The same things were measured in two ways. Each way mixes the same 5 hidden numbers, adds some noise and spreads widely along 3 directions of its own, which tell nothing about the thing.
In the rows, zero is written as 128.
Some things both ways: the first way, then the second way.
[157 109 151  98 135 145 132 104 121  96 152  96 168 113 181]
[175 132 130 117 156 137 141 121 131 121 153  92 163]

[158  92 150 110 133 177 128 110 152  99 109 183  79 126 111]
[ 67 141 157  95 117 139 126 127 107  67  72 128 121]

[172 118 144 148 163 140 126 121 148  87 104 150  67 131 112]
[ 95 138  70 125 110 130 119 140 109  92 132  88 131]

[149  94 145 126 132 162 135 147 132  44 176 124 103 107 117]
[109  68 158 146 117 108 142 120 131 142  83 175 149]

[131 147 123 133 105 150 163  97 121 139 161 151 105 132 175]
[133  99 121 130 132  98 144 168 115 130 106 163 109]

[179 136 111 168 141 104 103 115 138 106 152 114 116 117 193]
[158  91 155 107 128 136  93  96 110 119 138 129 129]

[124 106  73 165 108 103  90 168 156 108 130 109 123 125  97]
[130 118 106 134 141 121 148 124 155 162 131 150 118]

[180  86 100 168 136 134  78 142 182  91 103 188  47 117  94]
[ 97 106 145  96  92 135  82 107  85  73 106 111 119]

[168 151  96 199 137 117 107 126 174  92 145  92  65 118 164]
[130  90 113 114 109 144  81  97 105 108 153  90 140]

[143  70 130  96 135 147 108 137 155  96  97 124 150 127  86]
[107 186 123 106 152 160 165 114 141 101 120 114 143]

[105 151  99 162 132 154 186 143 156 128 106 105  56 170  46]
[ 73 171  84 146  79 124  89 152  95 103 138 100 133]

[120 149 114 159  92 126  85 120 165 137 121 145  88 105 154]
[ 92  99 160 145 110 145  87 115 132 111 112 120 116]

[126 158 129 161 115 151 149 112 139 117 146 152  68 127 135]
[100  77 104 143  93 100  99 161 105 117 115 139 126]

[ 62 160 124 147  75 144 133 132 148 147 122 142  78 127  86]
[ 80  86 107 182  85  95 110 171 123 138 114 153 132]

[176  56 113 156 146 152  75 166 181  34 136 171  65 101  75]
[ 96  81 134 110 119 128 124 105 121 115  97 136 139]

[153 106 134 122 121 137 111 106 137 139 100 206  97 129 121]
[ 75 101 146  80  84 114  96 128  70  73  67 156 111]

Other things, the second way, with their names:
<110>: [163 124 120 138 147 125 157 122 154 178 147 146 139]
<387>: [ 77 142 174  97 157 161 159  84 178 113  80 156 109]
<386>: [149 164  81  81 131 136 113 125 102  93 166 103 106]
<389>: [ 74 189 147 104 157 150 176 122 158  90  83 137 116]
<115>: [186  91 152 120 153 125 123 122 135 159 145 148 110]
<92>: [186 122 153 133 191 132 188 136 176 169 128 165 137]
<220>: [143 177 136 157 151 155 158 118 173 152 154 114 159]
<111>: [112 185 111 134 149 153 146 117 170 142 150 119 122]
<152>: [122  75  97 104 101  99 112 152  93 102 111 142 101]
<368>: [107 202  89 109 133 140 133 137 139 103 139 114  82]
<332>: [115 102  99 112  83  87  91 154  85 119 114 173  87]
<401>: [118 151 120 120 112 132  88 150 113 103 133 117  82]
<228>: [136  72 160 136 136 114 148 136 118 130  92 153 172]
<285>: [132 165 136 139 157 169 143 102 160 118 145  81 155]
<188>: [178 191  97 173 171 165 149 121 178 166 202  59 171]
<24>: [127 128 118 109 124 130 117 129 124 109 133 128  92]
<410>: [129 153  99  81 147 129 153 123 110  84 116 115 120]
<225>: [101  84 133  62 102 122 128  82  96  95  88 151 120]
<295>: [120 179  57 103 114 109 126 163  99 101 142 123  94]
<344>: [169  55 194 117 111 136  67  84  96 133 133 139 133]
<6>: [138 106 133 114 172 104 207 148 152 161  88 197 129]
<412>: [ 70 206 151 118 118 130 119 146 116  78  91 136  87]
<339>: [130  86 146 173 131 127 139 131 146 161 124 130 176]
<340>: [134 103 125 129  91 132  53 136  75  95 151  75 146]
<156>: [156 113  27  84 119  89 123 153  78  95 150 110 100]
<375>: [214  88 142 106 170 124 141 111 128 150 153 129 131]
<116>: [156 130  91 106 134 113 163 127 137 152 135 171 109]
<257>: [112  84  97 101 124  94 152 168 101 112  88 162 113]
<90>: [155 108 173 174 116 144  82 101 152 176 150 144 129]
<371>: [123 142 112 131 112 111 116 171 107 118 123 136  94]
<48>: [104  99 114 143 120 119 127 155 116 106 110 105 157]
<327>: [158  73 136 103 125 102 116 140  93 119 115 152 112]
<398>: [ 66 205 129 142 118 156 131 122 149 104 121 125 109]

Some of these things the first way, each followed by its name:
[166  96 160 119 167 154 131 137 136  47 141  80 130 114 128] -> <285>
[210  74 121 152 182 100  91 140 129  66 124 142 122 119 138] -> <225>
[124 139 122 139 137 100 133 124 120 133 110  68 163 139 133] -> <111>
[121 147 126 158 136  78 119 150  90 102 138  81 170 118 142] -> <90>
[140 152 113 145  97 156 147  93 147 144 155 171  72 130 171] -> <257>
[113  99 154 102 130 132  99 143 137  84 104  80 175 108  99] -> <188>
[174 138 121 164 134 117  99 103 134 129 129 195  71 115 172] -> <152>
[174  75  90 135 117 106  66 144 152  97 159 129 161 102 176] -> <375>
[123 118 162 107 110 182 130  98 152 102 131 157  92 109 132] -> <48>
[143 128 149 123 144 139 155 118  95 121 112 191 106 140 110] -> <371>
[152 127  95 152 111  90  92 127 119 128 159 131 146 112 188] -> <115>
[179 106 115 138 164  89 103 118 120 130  87 156 135 134 136] -> <386>
[129  96 119 126 140 104 115 154 111  94 136  86 186 122 119] -> <110>
[171 134 131 137 145  87 102  90 108 170  85 195 128 128 181] -> <156>
[167  96  96 153 110 126  90 129 159 102 146 186  78 116 141] -> <327>
[128 149 120 129 130 104 150  91 109 190  77 177 121 156 133] -> <295>
